The same things were measured in two ways. Each way mixes the same 11 hidden numbers, adds some noise and spreads widely along 7 directions of its own, which tell nothing about the thing.
(in the rows, 100 means zero)
Some things both ways: the first way, then the second way.
 91 101  78  95 123 141  56  75 114 118 109 115  84 104  98 138  58  50  89 111 108  89 113
 90  83  82 119  63 101  75  81  95  84  91  93  72  89  86  94 119  96  88 105 106 106 101  62  89 135  79  80  91

 80 118  86 101 107 120  86  82  97  92 120 109  81 116 110  99  77  97 112 115  98 105 129
 85 104  73 111  93  93  66 124  97  99 117  68  85  83 106  94 105  91  85  86 105  94 120  69  80 123  89 109  69

 67  63  84 123  99  72 111  83  96  94  94  72  47 141  96 107 102 121 126 100  74 108 109
118 118 117 123  81 130 149  80  77  96  84 109  61 121  44  90  76 125 119  92 103  90 113  85 101 109 112  92  98

 93 100  95  41  97 128  78  60  55  88 107 102  48 107 127  88  94  78 118  97  88  71  97
 97  91  89 107  80  92  67 102  78 103  90  74  82  74 114 114 109 110  71 108 104  86 101  71  99 121 103  78  82

 87 102  88 112  95  72 116 111 118 106 101  96  96  92 118 108 111  72  78  90  91 122  80
103 103 116 111 103 112 139  90 108 101  88 110 114 127  88  94  85 103 133  99  73  99 110 102 130  99  94  99 120

 81 120  86 127 112 120  88 109 119 119  98  95  89  68 110 135 102  83 113  86  97 121 104
 52 113  85 138  97 103 100  91 108  94 124 110  78  91  79  48 126 125  97  81  91 100 124  45  89 124  97  70  91

 70  77 103  65  69  89 132  61  94  55  92  87  72 155 104  74 115 120 107 120  62  94 110
135 100 133  91 126  90 133 101 102 113 111 128 131 115  83 101  84  98 146  75  80 101  97 122 133  76  77 124  94

 87 100  98 102  84  89 124 101 123  72 121  95  99  99 116  76  96 114  93 110 134 107  76
106 104 124 126  79 109 102  97 109  93  90 119 105  81  92  84 120 103 129 102  97  91  92  86  98  98 104 104 107

 79  88  82 145 100  94  99 110 121  92 118  86  88 103  87 109  67  95 109 119  58 122  90
 86 126  94 142  82 129  87  95  91  80  85  92  73 113  50  63 109 121 123 105 101 127 101  60 106 107 124  92 112

102 102  89  88  88 116 101  92  99  83 127  88 100  94 117  78 116 113  99  77 110  90  87
126 100 124  96  88  94  98 132  89 112  77 125 117  49 151 118 126  68 124  92  97  90 106  82 106  90  95 110  96

 95 104  91  71  74  76 128 121  68  96  76  96 105  78 136 107 127 103 108  63 132  83  81
 92 105  99 131  81 105 122 116  96 100  92  82  96 116  85  72  97 117 114  86  97  72 115  72 102 123 108  79  90

 84  91 120  82 125 103  78  73 110 105 133 109  71 130 112  94  75  70 108 122  84 122 103
 99 110 102 123  75 104  91 109  87  91  89 102  72  85  97  98 112  92 115  99 101 100 120  74  96 106  92  99  82

128  97  98 113  92  82 104  97 143  80  87 109 141 118  72 110 117 136 104  72 102 111 124
 84  95  99 107 105  77  65 115 106 108 113 101  92  92 106 106  96  99  66 115  96 103 113  93 114 122  83 109  84

 99  80 120  89  83  75 136  97  88  75  78 135  70 122 125 107 107  90 131  90  76 118 102
100  82 101  80 123  91  83 101 111  70 122 116 110  91  75 108  75  86  71  97  59 102 112 102 102  98  58 114  94

 97  81 101  80  83  98 117  94  73  64  86 118  90 127 111  84 119 114 119  99  92 107 107
107 117 110 101  92 111  93 132  95  78  92 120 119  81  85  67 112  99  92 103  89  75 112  61  96 123  75 109 102

 69  88 106 106 104  63  92  85  89 104  96  92  62 123 118  89 110  86 117 110  70 120  85
123 117 126 128  77 100 115 120  93  99  81 118  75  86  92 102 102  81 138  85 111  99 120  91  97  88  93 124  79

 97  98  83  72  84 120  80  88  69  81 107  98  91 106  94  85 105 102 111 110 109  86  89
 89 114  97 132  86 104  88  92 118  95 102 105  83  74  84  66 122 110 105  79 112 104 101  64  80 103  92 104  94

 97  99  92  99  93  76  94  98 113  93  96  86 103 113  85  86 118 118 105  97 122 108  95
 97 116 123 131  76 111  87 109 106  91  98 123  88  74  97  71 123 110  86 126 117  83 104  78  97 122  85 101  98

 75  89 111  82  83 118 106  74  95  86  93 108  82  95 113 105  91  70 109 106  75  90  92
 89  86 105 111 103  80  87 105 100  96 112 106  88 108  88 107  91  93  93  95  91 115 110  91 120 108  87  97  94

107  85  93 103 140 121  59  84 124 100 117 107 106 112  91 118  78  89  92 107  96 122 113
 76 106  99 115  82 100  84  79 106  88  85 110  91  89  99  94 125  94 111 122  81 106 111  82 101 110  84 105 103

105  78  63 110  69 115  83 101  55  68  80 105 107 100  73 107 115 113 119  97  73  87  92
107  96 105 106  99 111 105 114  97  88  69  85 112 113 101 101  85  95 105 112  82  98  99  99 124  97 106  97 120

 80 103  86 128 118 121  72  84 121  94  97 112  80  88 115 108  94  77  94 111 112 119  89
100  99 110 118  73  88  88  98 109  90  82 108 101  85 113 107 120  79 130 105  81  95 115  90 105  95  74 110  90

 79  60  94 111 101 113  92  89 111  83  95  79 132 121  97  94 101 124 101  93 105  87 106
 90  95 104 137  63  80  82 121  98 107  71  85  74 113 103 115  98  87 104 107 115 104 112  78 115 126 112 103 102

125 117  90 110 108 111  79 107 124 101 102 129  97  76  88 129 106  68  99  95  89 135  91
110 108 113 106  86 101 110 108  92  91  72 108 104  87 108 102 107  92 117  93  81  83 117  79 111  94  86  96 101

 62  60 106  91 115 165  58  77  81  99 101  80 106 142 101  92 113 120 134  95 124  76 125
110  85 109 132  70  79  91 141 112  99  77  99  83  86 121 122  93  70  99  86 102  94 126  84 112 106  83  96  84

106  75 103  91 114  91 121 120 133  99 100  85 133 103 117 120  88 119 102  66 120  96 101
 93  84 100 100 106  81  81 108 110  85 100 101 108 101 110 109  99  79 100 107  76 107 110 104 119 100  67 106  94

 78  89  71 113  69 102 107 103  79 108  85  93  64  76 108 106 119  76 104  75 126  87  74
116  95 111 118  87 107 136  85 106  98  91  93  88 117  97 124  75  88 130  86  78  91 126 106 116  89  83  96 100

 99 116 121  88 108 106  91  94 134 103 103 112  95  91 106 117  83  78 117 106  95 113  95
119 111 129 128  81 105  93 129  86  82  86 127  90  94  70  77 108 113 112 106 101  93 105  75 123 106  93  85  85

113 123  75  95  99 125  69  92 123 100 107  94 104  90  69 107  99 100  95  98 118 101 109
105 111 112 128  90 102 105  89 108 113  91  96  86 103  86  96  89 126  92 100 108  91 103  89 114 107 100  98 101

116  59 118  57 106  95  89  95 105  89 102  96 115 162  69  90 122 111 112 101  92 116 107
111  94 124 123  83 101 102  83 127  94  82 128  96  79  82  98  99 102  96  97  98 101  92  87 104  98  90 103 121

 79  75 121  92 130 108  66  76  89  87 115  95  85 141  84 104  81 115 144 134  49 128 121
 55  92  86 109 118  78  49 106 108  79 118  75  84  86 120 104 103  91  65 123  82 111 108 106 100  92  90 104  84

Other things, the second way, with their names:
j_234: 111 102 103 100 108 103  93 118  99  82  84  90 100 110  80 106  72  91  97 103  83 104 109 101 113  95  90 121 102
j_299: 120  92 123 117 105 101 113 131 104  97  95 106  90 114  80 104  66  89 105  98 107 106 101 115 117  94 104 115  98
j_600: 104 117  94 109 107 102  96 139  82  97  92  92  99  97 120  92 108  87 124  90  85 111 130  77 126  93  86  93  81
j_573:  94 120  96 142  78 107 117  99  85  95  83  82  70 130  56  72  97 123 129  71 107 102 113  58 108 111 113  84  95
j_941:  76  90  96 123  82  64  58  80 117 109 101  95  95  93 106 108 127  93 115  96  96 114  97  84 102 106  87 115  92
j_181:  75 102  85 119 117  77  78  93 113 109 113  85  91  99  88  90 101 117  98  80  90 115 104  90 104  93 100 104  84
j_929: 108 110 119 115  84 106  90 127 110  86 103 128  98  65  92  81 106  93  75  98 109  81 110  65  86 120  76 109 101
j_395: 110  63 121  84 111  86  94 108 111  98  96 111 116  78 140 139  84  76  65 126  81  87  93 131 121  97  81 100 106
j_688: 101  85 107 113  77  84  43 115 109  78  82 113 103  39 129 115 134  74 103 111  80 104  98  84  94  84  88 105  86
j_640: 111 117 116 103 109  99  97 122  89 101  99 137  90  64 105  96 115  90 114  87  94 113 118  81 107  86  89 109  80
j_557:  99  83 102  96 105 102 102  73 104  94  95 105  94 100  78 110  81 106  77 109  83 101  94 103 104 108  93  99 109
j_451: 109  84 118 131  48  65  99  82 117 125  51 103  75  80 126 139 111  83 101  88 122  88 103  81 102 110  90 105 107
j_285:  94 113  87 104  98  92  74 137  91  98  87  82 121  98 126  91 117  93 109 107  81  96 121  69 127 114  82  99  92
j_134:  68  65 105 131  99  77  91  94 110  98 110 104  82 107  86  96  94 112  79 101  93 109  89  93 116 114 117  65 103
j_711: 116  96 129 118  71 101  88  91  88  90  96 137  98  63  97  94 142  95 134 104 101  97  89  81  99 100  89  95  84
j_73: 107 100 100 109  82  85  84 109 100  89  88 102  93  96  87 103  99  89  99  86  93  98 114  71 106 109  74 106  95
j_527:  96 101 117 126  83 104 104  76 104  89  88 121  83  91  77  95 111 101 127 100  90 108  99  89 100  92 101 103 104
j_56: 129 111 124 117 103  91 124  98 116 114  81 127  88  95  75 111  80  94 139  59  93 115 112 101 109  68  94 131  92
j_287: 114  89 108 119  81  97  95 107  96 105  81 102  91  97  87 112  92 103 107  96  97 105 100  86 118 110 112  91  97
j_994: 107 105 123 115  84 111 114 125 105  86 105 132  96  62 106  79 112  84  90  89 109  74 115  64  82 116  79  96 104
j_505:  92  90  98 120  70  91  81  96  85  91 102 100  76  85  93 101 118 102  88  94 100  96 112  56 102 127  87  70  87
j_887: 104 107 106 130  75  95  81  99 102  95  89  91  86  90  96  96 110 107 104  97 108  94 106  80 105 101  86  98  89
j_936: 106  79 129  78 111  86  84  90 106  91  91 129 111  77 102 115  91  91  52 135  96  91  75 121 106 108  81 123 119
j_856:  90  85  94 115  83  84  82  93 105 108  94 102  94  71 119 119 118  85 117  84  79 108 113  75  97 102 105  96  90
j_744: 105  95 108 102 104  76  80 101 115 112  80 116 104  88 106 119  98  90 101 102  87 119 100 101 120  95  88 125 102
j_242:  89 116  94 133  81 116 129 129  88 102  82  91  87 114  99  73 107 103 137  86  92  92 131  62 110 117 115  75  93
j_670:  99 106  91 126 112  89 104 144 121 101 105  94  81 104 101 100  77  70 118  58  94 123 139  87 107  85  82 118  83
j_830:  83  90  89 115  79 103  82 109  95  88  94  91  85  63 124  90 128  88  83  99 107  93 100  61  80 119 100  79  96
j_343:  92 121  99 121 106 105 110 122  97  87 102 117  94 109  84  66 109 100 128  86  80 116 133  69 123 102  75  90  87
j_963:  85 110 100 125 108 105 108 106 103  83 104  99  85 117  90  88  93  99 116  96  75 113 131  93 121  89  82  89  93
j_800: 105  81 105 110  99 100  69 106 106  94  89  88 105  82 119 124  96  92 100 122  78 108  94 115 119  85 107  96  96
j_551: 125  96 118  83  79  87  97 101  79 105  74 100  98  82 112 136  93  85  85 109 105  70 102  93  97 115  84 122  96
j_801: 120 106 118 126  71  83 115 123  91 114  70  93  75  97 104 119  93  81 131  74 125  87 113  90  94  97 106 123  81
j_741: 107  97 118  94 106 109  88 112  92  77  92  95 134  92 112  89 110  95 118 134  74  83  86 118 113  90  92 108  99
j_493: 119  76 126 131  61  92  77 102 119 102  71 109  89  69 100 131  97  87  97 100 109 100  81  90  98  99 122 107 116
j_860: 116  96 109 105  69  93  86  74  98  89  66  84  95  86  96 125  96 102 104 114  88  72  97 106  90  96  87 118  90
j_628:  82  82 102 117  82  87  79  82 117 115  96 100  94  75 123 127 111  89  86  97  95 110  98  69 105 113 112  94 127
j_676: 115  96 109 131  61  99  81 127  77 102  70 106  70  71 101 113 112  95 103  89 113 107 106  54 110 111 120  74  90
j_734: 120 104 105  96  92 103  88 108  95  91  93 120 109  62 112  97 125  87 116  87  87  99 107  74 100  96  71 103  87
j_448: 116  96 117 107 115  94 121 116  99 102  90  94 109 119 102 112  77  89 129  87  83 105 106 118 130  75  98 108 102
j_951:  78 130  81 108 131 137  99 120  89  71 120  90  92 106  67  47  87 130  78 113  71  98 129  78 106 109  89  78  87
j_833:  91  91  88 116  91 104  72 111 107  79 107  87  80  84 101 101 101  81 101 116  86 107 117 103  91 104  79 107  70
j_918: 109  98 119 111  75  95  92  93  93  96  84 114 101  80  97 109 114 102 117 112  85  81 102  92 101 107  94 104  84
j_444:  87 113 108 111  99 103  94  88 106  84 103 119 103  82  87  82 116 105 109 101  77  94 110  80  94  98  84 106  97
j_132:  98 115 102 103 117 105 100 108  90  85 108 102  86 101  77  88  84 111  80  95  86 100 121  84 110  98  83  94  91
j_298: 120 103 124 104  79  96 101 129  86  91  73 124  86  78  96 106  99  77  93 104 115  87 107  81  95 115  87 118  99
j_311: 110 102  93 107  91 106  93  87  96  94 105  79 102  85  88  90 102 119  94  81  97  79  96  74  89 105  90  91  90
j_338: 128  95 111 119  68  89  93 138  82 110  61  85  86  97 107 126  85  91 102  97 110  88 110  82 119 116 109  97  87
j_756:  90 113 104 124  80 101 109 103 110  99  88 111  71  74  87  93  93 103  70  82 107  79 124  57  78 118  94 100 105
j_360: 101  95 115  87 118 108 117  81 103  89 113 124  98  87 103 111  92  81  99 107  78 105 110 113 103  90  72 113 106
j_74:  81  73  91 110 109  88  99  86 111  99 115  93  79  77 107 115  89  96  70  74  87 102 106  85  92  96 100  75  99
j_718: 105 118 107 114  94 113 106 109  96  93  81 116  81  82  95  82 110  91 111  98 105 110 110  78  97 100  90 110 100
j_399:  98 110 124 118 113 113 114 114 111  80 100 123  94 101  87  78  91  92 112 116  89 106 107 116 107  87  88 118 101
j_746:  89 106 109 116 103 113  91 104  98 105 116 122  99  85  98  87 112 111 105 113  85 111 111  79 117 113 106  88  98
j_294:  67 127 102 135  81  81  89  93 120  90  90 103  78  94  89  73 120  98 105  90 103  91 123  65  80 105  74 123  95
j_39: 110 103 112  96 123 103 110 107 114 100 112 122 109  99  99  97  87  92 103 104  82 108 114 116 122  95  64 117  93
j_618:  88  77  97 130  66  92  86 103 112  97  83  76  88 105 115 118  98  79 108 109  95 100 107  89 106 116 101  94 107
j_296: 133  98 119  79 128  69  78 104 110 102  85  97 114  88 106 143  67  85  80  87  90 105  92 123 119  62  74 146 106
j_210: 110 119 107 123  76 104  92 152  74  92  92 112  86  84  98  70 122  95 104  91 123  92 119  47 106 131  85  86  79
j_240:  94 122 103 122  95 112 102 123  88  96 107 126  64  72  88  76 110 105  85  89 108 102 132  55  95 117  86  86  80
j_408:  92 112 105 111 102 109  90 117  90  81  94  97  87 109  92  85 102  90 103 124 103 113 104  96 110 106  91 117 103
j_295:  71 112  96 116 111  94  77 114 108  84 135 120 101  88  91  61 124 104  95  96  82 105 126  65 106 116  63  93  83
j_709:  48 108  71 129  99  96  54  87 113 101 129  89  76  74  90  76 125 113  83  95  92 118 111  55  75 122 111  98  90
j_534: 137  73 131 109  93  83  83 147 111 101  80 110 121  68 127 128  90  70 117 100  94  93  87 125 115  78 105 118  84
j_538: 104 114 124 131  73  84  92 126 101 117  89 104  88  95 100 110  98  95 106  99 120  85 112  78 102 119 113 127  97
j_984: 116 106 124  96  96  98 127  89  98 100  89 120  91 107  90 116  83  83 109 106  95  91 114 112 105 104  72 131 104
j_724: 135  85 128  99  80  89  85  92 103 112  66 124 107  70  91 134  92  97  96 106 100  99  77  97 107 103 113 124 111
j_324:  99 145 101  97  96 116 121 132  77  85  75 103 105 106 104  73 112  85 130 107  84  80 141  72 100 111  73 125  94
j_969:  81 125  97 114 111 104 100  88  98  82 106 100  83  88  87  77 111 104 115  83  82 104 115  81  87  78  89 107  90
j_397: 132 114 131 116  96  89  98 124  94 108  88  90 114 109  95 111  80 118 116 104  91  69 110 115 130  86  92 113  73
j_280: 117 103 109  96  99 111 126 116  91  97  77 118  92 106  95 109  80  77 109 103  89 108 121  93 115 111  85 113 106
j_303:  68 114  81 110 104 113  91 122  79  90 106  95  76 107  86  68 104 108  83 120  94 106 126  69 102 140  98  89  84
j_828:  95  96 111 119  97  97  99 100 128  98  97 104 104  85 109  94 100  92 102 104  93  91 100 107  97  95  86 116 102
j_188:  85 102  88 109  94  94  79 130 106  91 108  87 100  86 132  92 110  82  81 110  92  87 131  79 104 122  61  97  83
j_583:  85 100  96 106  81 122  42 116  98  67  97 101 120  65 103  68 134 107  66 157  87  88  86  68 100 136  91  88 109
j_732: 116 114 121 133  75 117 124 114  81  98  61 113  83 102  68  85  99 119 126  86 103  96 101  62 116 104 133  79 112
j_714:  96 125 121 112  87 111  94 107  90  95 110 151  87  54  93  70 136 104  98 108 106  92 113  61  85 119  85 106  86
j_141: 108 138 107 130  79 114 102 113  77  96  88 109  78  88  79  65 126 119 129  91 111  92 119  58  99 107  95  96  76
j_76: 140 100 108  82  90  77  97 121  77  96  69  89 112  92 128 142  95  68 123  81  83  83 123  95 119  83  60 118  78
j_353:  96 123  92 127 100 102  97 128  98 119  93  74  88 125  69  80  71 135  79  90 109  92 119  67 119 130 117  98  96
j_672:  92 132  95 138  74 112  97 113  79 100  89  76  83 106 102  73 124 124 131 107  99  82 126  68 110 112 102  81  70
j_70:  86  94  89 118  84  82  72  95  86  99  86  61  79 102 103 125  94 108 100 107  85  92 111  94 105 103 111  95  74
j_561: 106 119 116 122  94 112 116 131  86  96  94 102  96 124  76  79  85 114 113 108  92  85 123  87 127 117  98  93  91
j_599:  89  97 107 117  92  78  89  87 116  99 108 104  87 106  73 107  84 109  75  91  92  91 115  83 104 117  80 106  99
j_662:  81  96  87 120  95  89  86 118 109 105 104  80 107  87 123  92 112  98 113  95  83  86 115  87  97 107 100  95  76
j_547: 103 108  94 134  76 102 107 116  90 108  80  78  85 106  92  89  99 116 111  73 104  89 117  57 113 113 112  73  93
j_348: 107 114 117  88 128  93 105 140  83  85  92  87  96 117 106 113  56  96  55 119  87  77 130 116 132  95  71 108  94
j_126:  90 129  92 101 134 116 104 103  92  92 115 106 102 101  79  75  99 112 123  86  63 118 123  83 113  81  93 105  89
j_971: 116  80 141 110  79  85  59  77 125  98  79 144 121  71 103 133 115  85 111 137  79 122  72 110 129  91  93 127 129
j_632: 102  91 105 109  85 102 110  93  95 104  94 110  95 100  81  93  99 108  95  95  99  92 101  71 106 129  99  87 108
j_898:  96  94  93 120  75  89  63 124  83  83  91  59  93  94 118 102 116  86 109 104 105  93 100  80 102 106  95  92  82
j_687: 101  98 102 112  95  98  80  99 105  95  96 109 107  87 113 104 117  94 123 112  69 112 115  96 128  93  76  93  85
j_474: 138  94 125 112  84  78 117 110 101 115  60  83 117 121 121 150  79  79 160  86  76  90 113 122 142  68  97 120  95
j_593: 114  98 122 125  78 107 101 118 108 112  92 128 103  68 104 101 110  92 122  91  99 101 102  74 104 108 116 103 106
j_613:  96 102 103 111  94  74  97 118  87 103  94  97 102  87 121 100 122  91 126  73  88  86 117  76 108  91  86  90  73
j_824:  97  67 119 103 113  80  78  98 121 103 108 111  94  91  97 128  70  92  49 112 100 110  84 117 115 104  96 109 116

Some of these things the first way, each followed by its name:
122  98 121  79 101  79 122 115 153  98 122  96 145 114  85 110  88 116  99  85 111 113 110
j_824
117  98 106  81  95  99  98  96 112  85 115 109 105 104 108  90 108  98 101  90 105 106  83
j_56
109  85 100  72  84 117 111  87  97  59 111 108 117 110 120  69 109 106  88  92 103  91  87
j_285
 94  95 115  67 101 157  76 105  86 105 145 102 131 101 105  89  83  85 117  96 127  81 104
j_670
113  96  86  84  83 162  60  71  83  75  82 139  94 100  66 117  99  72 114 113  86  91 115
j_73
103 150  85 114 111 115  83 103 127  93 124 131 117  65 128 110  89  90  90 101 143 115  99
j_662
115 102  89 126  92 117  91 110 102  76  92 112 102  66 115 105 104 116 126  76 129  97  76
j_688
 78  77 109  87  96 103 104  81 112  87 111  85  96 145 100  87 103 112 114 105  82  99 110
j_210
109 100  77 104  93  94  84  84 101  92  91 119  93  96  83 116  99  80  88  99 101 109 103
j_984
 88  83 100  85 106 116  93 105  74  97 105  93  80 105 124  85 125 101 122  80 117 107  92
j_756
119 104  95  90  78 109 111 107 121  82 109 106 117  97  93  97 115 105  96  88 121 102  85
j_547
106  79 110  87  93 107 101 101 103  84 112  97 108 115  91 103 103 109 119  96  80 107  93
j_732
 95  88  96  74  59  96 116  96  68  70 100  97  97  95  99  85 114 103 112  99  85  84  76
j_448
123  77 125  29 104  77 119 108  89  99  84  85 112 111 117 115 128 112 121  55  86  94  97
j_613
129  93 113  95  79  65 131 133 139 100 111 103 140 121  63 106 132 130 108  74 132 130 106
j_994
128 107 104  81  82  71 108 102 112  77 109 122 128  93  95  94 109 103  88  95 124 108  80
j_801
 93 101 100 116 112  78  90  98 103  90 106 107  57 103  92 113  99  86 123 122  45 152  91
j_969
 94 103  92  88 102  88  98 108  91 102 132  90  89  79 139  82  87  77  89  92 109  95  57
j_718
107 111  94 104 126 145  65  86 165  97 131  98 108 114  58 115  68 105 102 130 119 124 122
j_887
108 111  94  99 100 129  66  85 120  98  96 106 135 116  38 119 103 116 117 101  86 113 156
j_538
 78  69 109 111 124  87 109  97 136  96 134  66  91 146 119  85  97 118 109  97  66 124 104
j_600
107  96 106  68 100 109 115  98 109  69 121  88 114  96 124  84  94 128 106  90 120  89  88
j_181
107  73 107  63  95  76  91 112  56 116  88  97 121 127  99 111 137 100 120  58  77  97 107
j_242
112  94  96  88  86  99 107  92 118  77  94 109 109 100  98  94 115  96  90  94 107 105  86
j_474
118 129  81 100 133 107  76  92 128  88 111 128  74  77 117 120  67  83  93 113 137 126  96
j_860
121  98  91  96 112 111 111  99 149  88 111 103  94 101 107 117  91  99  92  82 109 117 104
j_76
100 101  95  90  83  93 115  86 115  86  97 118  96 110 106 106 107  80  87  97  93 106 100
j_632
130 108  95  60 108 120  77  95 105 109 114 114  96 109  87 118  95  81 108  82  93 101 115
j_734
102 101 104 105  64  66 113  68 124  65  85 127  72 113  89  93 114  91 100 118  89 115  76
j_711
119  90  92  73 117  89  80 104 127 113  84  92 119  88 113 105 132  71  63  69 125 103  63
j_451
 97 110 113  77 109  90 125 107 143 130 103  98  78  74 137 128  84  49  93  69 110 105  83
j_505
 83  92  99 118  97  81  80  97  84  92 104 101 100 115  85 102  99 107 126 122  82 120  97
j_399
106  99  84  74  90 109  99  90  80  83 103 114  82  85 121 110  89  84 103  86 111  83  86
j_557
 96  87 102  72  67 121  99  78  85  80 110 112  89 107  87  75 126  61  86 103  71 101  81
j_628
 78 109  89 128 114  87  95  88 124 107 106  81  68 100 115 105 103 108 113  84  90 119 110
j_714
102  85 109  71 118 101  74  93 103 103 137  95 118 129  69 109  57  90 109 125  65 109 117
j_408
 94  75 115  75 102  56 102  93  93  98  91 103  97 156 111  81 134  95 101  97  84 123 100
j_188
 97 115 103  72 109  72  96  97 103 110 108  95  74  93 131  90 100  78  98  94 107 111  77
j_672
 96  94 112  66  99 103 114 101  91  99 120  93  67  93 125  96  86  85 123  89  94  99  86
j_132
 65  68 104 112  87 103  93  56  98  78 108  87  72 170  79  73 122 123 125 114  51 110 132
j_746
112  70 130  45 114 138  77  85 110 111 133  90 115 139  82 104  87 102 129  81  89  82 123
j_676
 83 110  90 111  98 133  79  92 103  97 103 109  83 112  83 103 103  94 122 113 102 117 124
j_929
103  78 101  70  90 124 109  96 105  79 120  93 110 103  91 104  79 102 106 103 113  85  91
j_573
108 122 104  99  93 110  89 100 115 108 129 113  90  74 115  93  99  76 105  82 120 103  81
j_240
 81 103  99  85 111  98  93  94 101 113 110  85  87 104 127 106 104  94 108  85 105 100 100
j_395
 82 116  89 101  85 108  86  83  64  87  97 120  64  82 120  90 103  70 115 105  65 106  93
j_709
125  67 116  64  95 100  87  90  91  78 115 103 122 152  68  88 105 139 133  94  93  94 118
j_800
133 104  97  90  94  80  96  97 129  84 108 107 106 110  74  99 105 116 105  91 102 115  98
j_141
